The rows are grouped in 4 different ways at once. Each group adds its own fixed numbers to the row, and there is some noise. The rows also spread widely along 13 directions, which tell nothing about the answers.
(in the rows, 128 means zero)
Some rows, each with its group in each grouping after it:
[120  87 162  52 115 137 191 131 126 135 130  96 136 118 150 116 161 100
 101 142 132 187 149 179 145]
K484 (2) K421 K215
[167 159 150 151 143 111 110 138  96 119 156 116 120 140 165 111 200 111
  81 117 110 131  80  79 152]
K341 (1) K460 K477
[132 172 112 112 123 153 114 138 141 146 172 152 151 133 130  88 121 102
  90 107 130 133 124 107  82]
K341 (5) K421 K477
[121 162 156 120 116 113 141  90 123 158 158 111 139 141 168 100 190 175
  98 155 170  97  92  55 101]
K17 (5) K65 K215
[120 159 117 115 119 137 171  91 140 140  39 139 128  91 175 137 150 123
  79 163 155  82 166 117 137]
K694 (2) K850 K89
[133 157 135 103 105  97 156 120 168 180 171  59 111 153 165 149  31 118
  88 136 120 134 130 151 113]
K17 (0) K790 K89
[134 116 142 134  75  91 161 102  77 156 141 105 122 130 114 101 143  82
 128 133 112 160 112  79 119]
K859 (3) K790 K215
[136 175 115  95 105 137 143 108 156 135 163 119 134 117 174  84 140 196
 108 106  95 126 152  87  53]
K484 (0) K460 K477
[155 143 159 150 129 110 100 114  86 115 154 108 111 148 125 141 187 116
 111 153  58 105 110  44 121]
K859 (1) K892 K477
[132  95 147 167 109  67 137 125  93 140 124 122  86 115 176 136 139 163
 136 129 144 130 109 111 146]
K694 (4) K850 K89
[146 132 145 191 125 111  81 123 142 127 176 119 143 140 133 127 175 180
 142 103 139 136  72  80 142]
K341 (4) K65 K215
[143 104 132 107 115 130 114 107 139 174  77 123 141 121  80 143 165 103
 116 151  58 137 151 130 140]
K694 (3) K892 K215
[154 155 147 107 140 140 160  95  34  91  57 155 102 105 120  84 151  63
  88  94  90 133 168 111 113]
K694 (2) K790 K477
[164 161  87 183  96 127  80 130 133 155 167 117 147 133 120 130 116  98
 112 128  82 108  99  53 116]
K484 (1) K421 K477
[115 166 149 169 125  89 179  69 127 149 111 166 111 172 123  77 113 103
 119 125 165 185  92  94 112]
K17 (3) K790 K477
[131 168 136 111 126 131  69 100 193 225 118 177 158 160  85 105 160 113
 105 152 123 118 107 100 126]
K859 (3) K460 K89
[139 110 139 122 138 121  97 143 109 150  93 147 118  68 172 123 183 211
 128 114 120 107 151 126 115]
K341 (4) K65 K477
[ 82  81 117  96  60 101 172 154 115 166 165 147 125 140 113  94 132  53
 106 209 108 173 120  82 106]
K17 (5) K790 K89
[122  98 139 143 115 100 151 121 145 140 138  91 139 137 153 135 163 134
 108 149 158 159 106 135 159]
K694 (5) K790 K215
[154 175 117 158 142 142  97 122  67 151  34 178 124  69 125 110 142  70
  80 126 150  54 138 100 135]
K341 (4) K65 K215
[161 158 125 124 151 185  67 159 132 122 155 101 166 111 143 143 126 127
  80  86 143  87 124 134 149]
K341 (4) K790 K477
[122 100 119 200 112 123 118 148 107  47 217 107 137 116 132 124 123 174
 168  69 129 154 111 113 120]
K859 (5) K460 K215
[105 106  92 128  77 116 152 171 125 128 170 136 128 108 144 125 119  71
 102 165 106 153 123 103 132]
K484 (2) K421 K89
[159 177 120  79 122 178 115 128 113 121 153 110 150 101 145  89 126 121
  88  45 122 112 158 134 100]
K694 (5) K65 K89
[101 117 129  43  90 151 166 150 102 166 149 109 129  91 159 123  83 123
 102 142 146 103 169 144  91]
K17 (3) K790 K89
[102  85 153 119  86  93 146 136  78 124 187 155 106 136 122  82 143 138
 158 139 120 163 115  87  86]
K484 (5) K790 K89
[ 91  83 129 135 124 144 101 138 199 135 150 153 152 159  72 142 102 144
 152 147 136 160 128 162 120]
K694 (4) K790 K215
[127 115 162 114 125 121 120 147  66 147 151 128 112 125 121 107 106 103
 123 112 156 123 110 126 119]
K17 (4) K65 K215
[155 133 151 113 132 114 155 108 132 153  94 133 119 122 171  87 191 142
  98 118 117 175 133 134 134]
K17 (1) K850 K477
[114 148 113 114 111 130  96 173 115 168 179 148 133 103 157 113  84 109
 111 114 186 100 104 127 117]
K484 (2) K65 K89
[ 89 129 116  74 126 162 168 127 191 129 119 186 140 113 121 104 148 146
  98 152 109 157 177 154  71]
K694 (3) K421 K215
[139 143 172 117 139 154 119  60 142 140  70 121 158 163  86 138 158 106
 120 149 128 120 133 111 162]
K484 (2) K790 K89
[154 100 127 121  98 162 117 140  48  89 165  65 149  93 111 148 144 102
 119 108  64 104 141  89 142]
K17 (3) K790 K215
[114  98 143 118  89 134 130 127  61 121 137 136 134  92 140 105 143 192
 181  95 149 120 142 102 102]
K17 (2) K892 K89
[151 110 131 138 140 110  92 156 121 126 107 152 117  82 151 128 206 126
  97 130  76 143 140 135 174]
K859 (2) K892 K89
[107 116  86 168 102 154 134 154 156 121 134 150 169 103 120 146 150  95
 111 165 155 120 111 100 152]
K341 (3) K850 K215

New rows, each followed by its group in each grouping:
[169 228  98 135 128 162  83 105 208 169 162 133 173 129 159 104 162 131
  62  89 141 101 107  88 131]
K859 (3) K850 K89
[117 108 163 169 155 114 149 104 114  93  82 153 109 122 137 143 113 144
 150 115 172 135 137 163 162]
K484 (2) K850 K89
[105  62 121 118  77 144 140 164 146 120 207  99 151 155  94 135 126  90
 133 162  99 181 111 113 135]
K17 (4) K850 K215
[121 134 180 121 104 114 125  78 107 163 148 147 129 168  89  85 121 166
 190  62 167 156 105 102  90]
K694 (3) K65 K89
[ 81 101 147 141 144 113 137 146 149 124 124 208  90 143 112 123  72 132
 139 152 148 148 140 168 111]
K17 (4) K850 K89
[190 124 138 119  83 128 151  84  91 112 114  28 138 112 136 130 178 111
 116  75  42 158 148 101 141]
K694 (1) K65 K215
[164 151 173 135 153 128  78 121  83 175 113 128 125 141 109 113 120  90
 119  93 160 106  96 137 149]
K17 (1) K65 K215
[139 146 114 135 106  91 124 139 139 189 182 107 124 109 186  88 122 152
  99 100 159 150  96 129 109]
K17 (5) K65 K215
[143  91 128 191 135  78  74 145 135 164 123 164 118 106 130 127 182 187
 156 111 130 153  93 136 156]
K694 (3) K892 K215
[139 144 147 166 109 105  95  89  83 190 103 140 128 139 105 103  74 135
 162  87 202 100 100 114 109]
K694 (4) K790 K215
[109  94 139 148 118 125 154 109  92  99  98  97 123 101 119 168 116 111
 128 167 115  98 154 114 129]
K484 (5) K65 K215
[103  82 156 110 127 176 133 125 129 104  77 149 144 135  62 162 111  69
 133 156 127 124 172 158 156]
K859 (4) K850 K89
[143  87 178  62 119 105 153 109 121 169 157  90 110 152 133 120 164 150
 125 126  55 188 141 141 118]
K17 (3) K850 K477
[165 192 154 149 141 119  64  75  95 157 109 133 126 134 117 128 162 118
  89 141  98  42 117  46 119]
K859 (5) K790 K89
[141 132 112 138 111 177 124 117  97  92 108 106 167  66 135 113 144 140
 119  83 150 101 166 127 126]
K859 (5) K790 K215
[130 171 143 159 127  89 156  61 182 179 110 161 102 170 117 105  52 130
 141 100 145 168 124 151 104]
K484 (3) K850 K89
[116 111 145  99 102  81 162 126 137 173 149 120  97 136 170 139 159 134
  99 178 108 138 115 103 123]
K694 (3) K850 K89
[137 166 121 131 122  98 101 136 136 163 176 152 103 123 139  98  77 134
 115  93 105 128 137 134  76]
K859 (5) K892 K89
[163 154 113 147 122 120 145 119 116 116 142  81 121 115 174 134 139 110
  77 118  77 136 131 101 143]
K17 (2) K850 K477
[105 111 106 127 115 158 106 161 122 132 151 160 158 101 116 109 116 110
 121 134 172 113 128 133 114]
K484 (5) K790 K215
[141 107 183 137 155 115 117 107 124  98 198  89 120 175 125 139 128 175
 152  91 110 157 111 138 124]
K484 (5) K850 K477
[148 185 132 107 128 179 104  89 178 137 139  96 175 155 103 127 126  95
  85 110 111 103 141 112 128]
K859 (5) K460 K89
[103  71 121 118 105 148 172 137 105  91 104  93 138 101 137 172 140 115
 128 158 118 133 164 132 147]
K694 (2) K850 K477
[122  95 107 186  94  54 125 123 161 168 122 133  83 111 162 159  84 171
 140 169  82 131 135 118 116]
K484 (4) K850 K89
[ 83 152 124 163 133 145 152 111 149 138 132 123 144 163 121 188  69  87
  97 207 186  66 102  83 136]
K17 (3) K850 K477
[ 90  84 138 107 102  97 155 149 146 125 203 104 112 137 140 141 128 169
 140 165  75 169 141 112  70]
K341 (5) K65 K477
[115  75 127 128 110 134 177 182  97  67 173  89 113 115 151 166 111  76
 117 138  99 160 143 145 138]
K341 (1) K850 K477
[132 125 125  77  98 116 141 140 133 193 157 113 115 107 155 116  62 148
 125  78 124 143 158 181  88]
K694 (3) K421 K89
[136 177 132 123 142 181  90  97 125 127  72 173 156 115  86 128 141  94
 103 130 119  68 160  96 122]
K859 (2) K421 K89
[130  87 152 130 109  46 134 126 154 212 154 123  93 160 165 113 161 157
 117 173 104 193  85 118 134]
K17 (4) K850 K477
[139  88 144  67  83 149 141 133  56 133 118 105 129  90 131 120 172 120
 135 127  88 104 168 104  94]
K694 (1) K850 K215
[162 102 153 150 144  85 115 125 141 107 135  95 102 137 140 156 159 142
 120 103  44 184 128 159 174]
K694 (2) K892 K89
[135 136 146 157 118 105 130  66 147 133 114 144 129 156  93 111 210 144
 126 162  50 162 121  43 109]
K859 (3) K790 K477
[ 83  85 127 133 119 105 164 163 172 116 166 155 114 138 154 137 137 128
 116 180 140 183 111 142 146]
K17 (2) K850 K89
[135  95 164 153 144 147 115 123  93  49 171 119 133 146  76 140 170 128
 142 111  62 156 122 104 145]
K17 (3) K790 K215
[127 136 114 121 113 136 125 146 104 166  98 126 136  85 148 149 106  84
  87 144 159  80 135 127 150]
K341 (3) K790 K89
[149 151 114 161  93 106 119 101 113 132 138 120 113 121 122 110 135 134
 120 113  63 127 126  65  89]
K694 (4) K65 K215
[139 141 144 123 101 128 113 124 120 126 183 125 133 137 144  99 187 170
 131 109  98 136 108  63 101]
K17 (1) K65 K89
[109 123 133 173 116 141 118  93 156 108 110 135 153 141 112 173 165 148
 139 192 129  86 120  61 150]
K484 (2) K850 K89
[170 178 192 106 167 117 109  75 142 142 121 128 120 167 136 105 191 126
  79 122 106 139 107 114 157]
K484 (2) K790 K89
[129 134 129 135 116  99 151 137 108  93 157 125 107  87 205 105 205 164
  83 136 103 124 133  83 122]
K859 (5) K460 K89
[176 144 154 138 134 120 100  85 134 147 105 134 138 136 116  96 186 147
 129  81  95 148 130 117 136]
K341 (5) K850 K89
[164 186 115 188 145 169  56  89 137 124  82 136 172 100 114 133 125 208
 155  58 167  47 134 107 116]
K694 (0) K892 K215
[119 111 142 125 125 122 130 111 170 140 164 126 142 140 135 133 171 197
 137 142  96 154 123 105 110]
K484 (3) K421 K477
[111 104 162 132 133 119 107 104 163 168 127 148 143 159  88 139 142 161
 162 134 148 149 110 143 130]
K694 (3) K892 K215
[160 114 176 153 145 108  59  89  99 190  58 125 130 138  87 150 163 135
 147 138 109  98 118 107 163]
K859 (4) K892 K477
[117  92 106 179 100 101 145 139  92  86 130  97  97  92 136 184  88 134
 149 153  57 112 167 103 103]
K859 (1) K892 K477
[ 81 127 194 108 153 150 149  94 131  96 155 163 136 188  90 116 121 158
 166 131 175 149 123 126  83]
K341 (2) K790 K477
[110 113 131 124 102  55 144 150 111 188 180  97  86 135 176 148 113 103
  84 213  95 118  99  78 102]
K484 (5) K65 K477
[102 143 157 140 160 118 163 127 159 130 142 154 103 165 139 125  64  97
  95 140 196 146 106 177 131]
K17 (4) K850 K215
[144 148 145 129  89 131 137  93  95 119 153 134 135 122 112  80 148 165
 167  50 108 156 133  80  81]
K341 (3) K65 K89
[172  84 113 152 101 119  57 171  93 150 146 104 137 105 100 136 125  68
 119 106  74 143 112 127 190]
K484 (4) K790 K89
[ 73  89 147  89 105 110 180 131 185 146 164 160 108 178 108 119 111 114
 139 183 120 190 138 152  71]
K694 (1) K850 K215
[127 171 174  88 185 168 144 129  87  58 140 138 109 146 126 123 140  79
  70 110 110 116 144 129 116]
K694 (2) K65 K477
[145 179 138 154 159 146  58 104 120 150 152 144 141 149 109 123  99 154
 120 107 138  70 115  96  94]
K17 (5) K790 K477
[117 141 136 160  87 133 179 116  65 102 137  99 139 132 128 114 102  53
 125 125 201 118 102  78 138]
K859 (0) K850 K215
[120 134 120 119 138 154  89 125 190 179 105 134 157 107 130 171  92 184
 128 137 143  79 155 166 134]
K17 (3) K892 K89
[123 121 159 112 129 142 133  97 132 112 136 122 153 134 138 116 203 207
 146 127 114 146 135  95 112]
K17 (2) K892 K477
[164 166 160 153 156 137 133  88  98  94 107  59 120 130 151 170 105 109
  93 103 125  90 137 127 152]
K859 (1) K790 K477
[116 106 133 155  93 116 112 127  98 113 180 142 121 150  88 139 107 104
 165 147  84 126 116  67 110]
K484 (2) K850 K89
[160 112 146 147 138 131  72 146  95 131 129 139 134 103 125 112 168 169
 161  62 119 140 125 130 127]
K341 (1) K65 K477
[138 183 136 104 148 133 131 136 152 140 167 179 120 146 121  61 147  75
  73  89 117 191 112 132 105]
K859 (3) K65 K477
[167 136 109 156  93 140 102 109  73 122  99 107 136  82 130 135 176 116
 120 127  72  73 148  57 120]
K859 (1) K850 K215
[143 109 150 106 133 127 119 134 134  96 205  85 125 137 148 124 173 174
 112 123  48 160 137 112 109]
K484 (5) K790 K477
[143 133 151 145  97 101 173  80 115 131  76 134 113 121 135  90 151 129
 146  93 129 178 146 123 125]
K859 (1) K892 K89
[151 117 145 116 127 138  94 150  95 121 137 113 136  88 175 131 189 166
 113 123 143  89 121 109 155]
K484 (1) K790 K89
[124 120 137 152 126 110 155 112 144 118 150 114 115 148 122 154  96 130
 134 128  86 158 136 128 111]
K341 (3) K850 K477
[124 116 130 115  91 130 148 108 142 141 106 128 132 133  88 125 123 105
 137 149  72 148 162 113  94]
K341 (0) K850 K215
[126 130 139 174 109  64 134 107  72 144 133 114  92 133 145 139 125 125
 122 177  95 103 112  50  97]
K341 (5) K790 K477
[109 106 125 162  76  90 157 124  56 120 123 158 103  86 152  93 131 160
 172 111 148 138 134  84  94]
K341 (2) K790 K89
[166 125 143 134 118 176  71 112  72 124 140 105 162 134  64 126 102  97
 171  51 102 122 142 119 126]
K859 (2) K850 K477
[157 106 109 125  98 102 142 116 158 160 122  80 120 110 147 144 101 111
 105 123  54 158 162 159 141]
K484 (5) K850 K89
[136 113 113 140  92 120 144 114 172 152 130  86 153 109 159 147 144 176
 136 104 136 155 129 133 155]
K694 (3) K892 K89
[129 138 131 156  95  74 168  99 144 142 174 118 111 179 120  92 131  75
 108 147  77 209  94  74 105]
K484 (5) K65 K477
[115 131 118 130  65 122 193 112  94 101 172 109 131 126 154  75 136 121
 124 109 122 166 129  69  94]
K17 (5) K460 K89
[142  94 167  78 127 114 148 140  80 130 137 107 102  92 184  98 176 178
 118  91 112 159 152 153 118]
K859 (4) K460 K477
[143 174 139 145 146 147  65 122  82 130 146 157 119 117 104 103  60 179
 164  48 127  77 143 113  55]
K17 (0) K65 K477
[142  92 161 122  80 117 168 105  65 126 146  89 124 138 136  94 141 128
 173  86 132 181 121 105 114]
K484 (1) K850 K477
[118  89 125 107 108 152 161 124 168 127 103 116 156 117 111 131 134 105
 121 136 116 176 170 176 132]
K341 (5) K850 K215
[112  89 124  95 110 140 149 140 132 109 106 136 124  75 147 134 130 182
 145 113  84 141 200 168  99]
K341 (2) K460 K89
[140  94  94 113  31 120 175 146  82 144 160  84 144  71 158  69 135 111
 137  85 122 187 135 103 106]
K484 (4) K65 K215
[125 153 147 150 133 118 203  61 130 116  72 108 122 144 129 148 117  88
  93 157 125 140 141 109 143]
K484 (3) K421 K477
[114 131 152 162 143  96 119 108 111 161  66 198  91 122 125 106  94 141
 132 131 167 119 131 145 122]
K17 (4) K790 K89
[118 111 157 124 156 154 106 126  95 123  80 120 143  89 138 190 153 192
 137 150 151  47 151 119 139]
K341 (3) K892 K477
[143 185 136  74 138 146 103 118 159 160 164 154 135 138 135  83 141 151
  87 109  95 119 143 120  75]
K17 (5) K892 K89
[122  70 151 148  97  82 138 110 169 175 127  89 133 152 123 153 150 151
 154 179 116 169 107 123 157]
K484 (0) K850 K215
[101 124 168  57 149 186 153 144 126  82 171 142 146 133 108 111 166 116
 103 127 139 138 140 139 114]
K484 (3) K65 K215
[ 93 131 131 185 136  76 147 128  88 124 135 184  83 117 183 112 124 173
 132 147 199 101 105  91  90]
K694 (5) K850 K477
[117 130 124 135 147 120 112 148 168 168 148 124 140 131 156 159 121 128
  91 165 158 113 100 140 160]
K484 (3) K460 K477
[141 180 135 129 136 113 106 114 113 172 133 138 120 152 138 120 133  90
  86 142 132 104  99  86 122]
K694 (2) K892 K477
[171 119 120  94 117 158 105 145 114 130 147  89 148  85 161 119 140 155
 113  49 110 126 161 167 136]
K694 (5) K850 K89
[115 135 118 134  56  88 159  91 126 160 175  74 131 163 137 135 138 119
 128 178  82 141 102  17  88]
K694 (2) K65 K477
[118 146 127 141 102  98 159 156 125 138 184 134 119 123 198  80 112 141
 114 101 213 154  81 122 127]
K484 (0) K460 K89
[121 142 112  89 130 175  64 166 167 148 179 145 166 122 127 128 126 150
 111 107 136  94 132 140 116]
K694 (2) K460 K89
[127 183 152 190 172 139  82  77 162 113 119 152 137 161  96 151  97 156
 139 117 153  86 110 115 122]
K484 (2) K65 K215
[139 137 133  98 126 154 110  91 201 173  51 136 154 117 122 133 155 163
 124 121 116 128 175 160 123]
K694 (1) K65 K89
[118 157 146 158 157 118 133  86 139 126  92 128 119 152 127 159 132 135
  94 187 105  92 136  90 121]
K17 (5) K892 K477
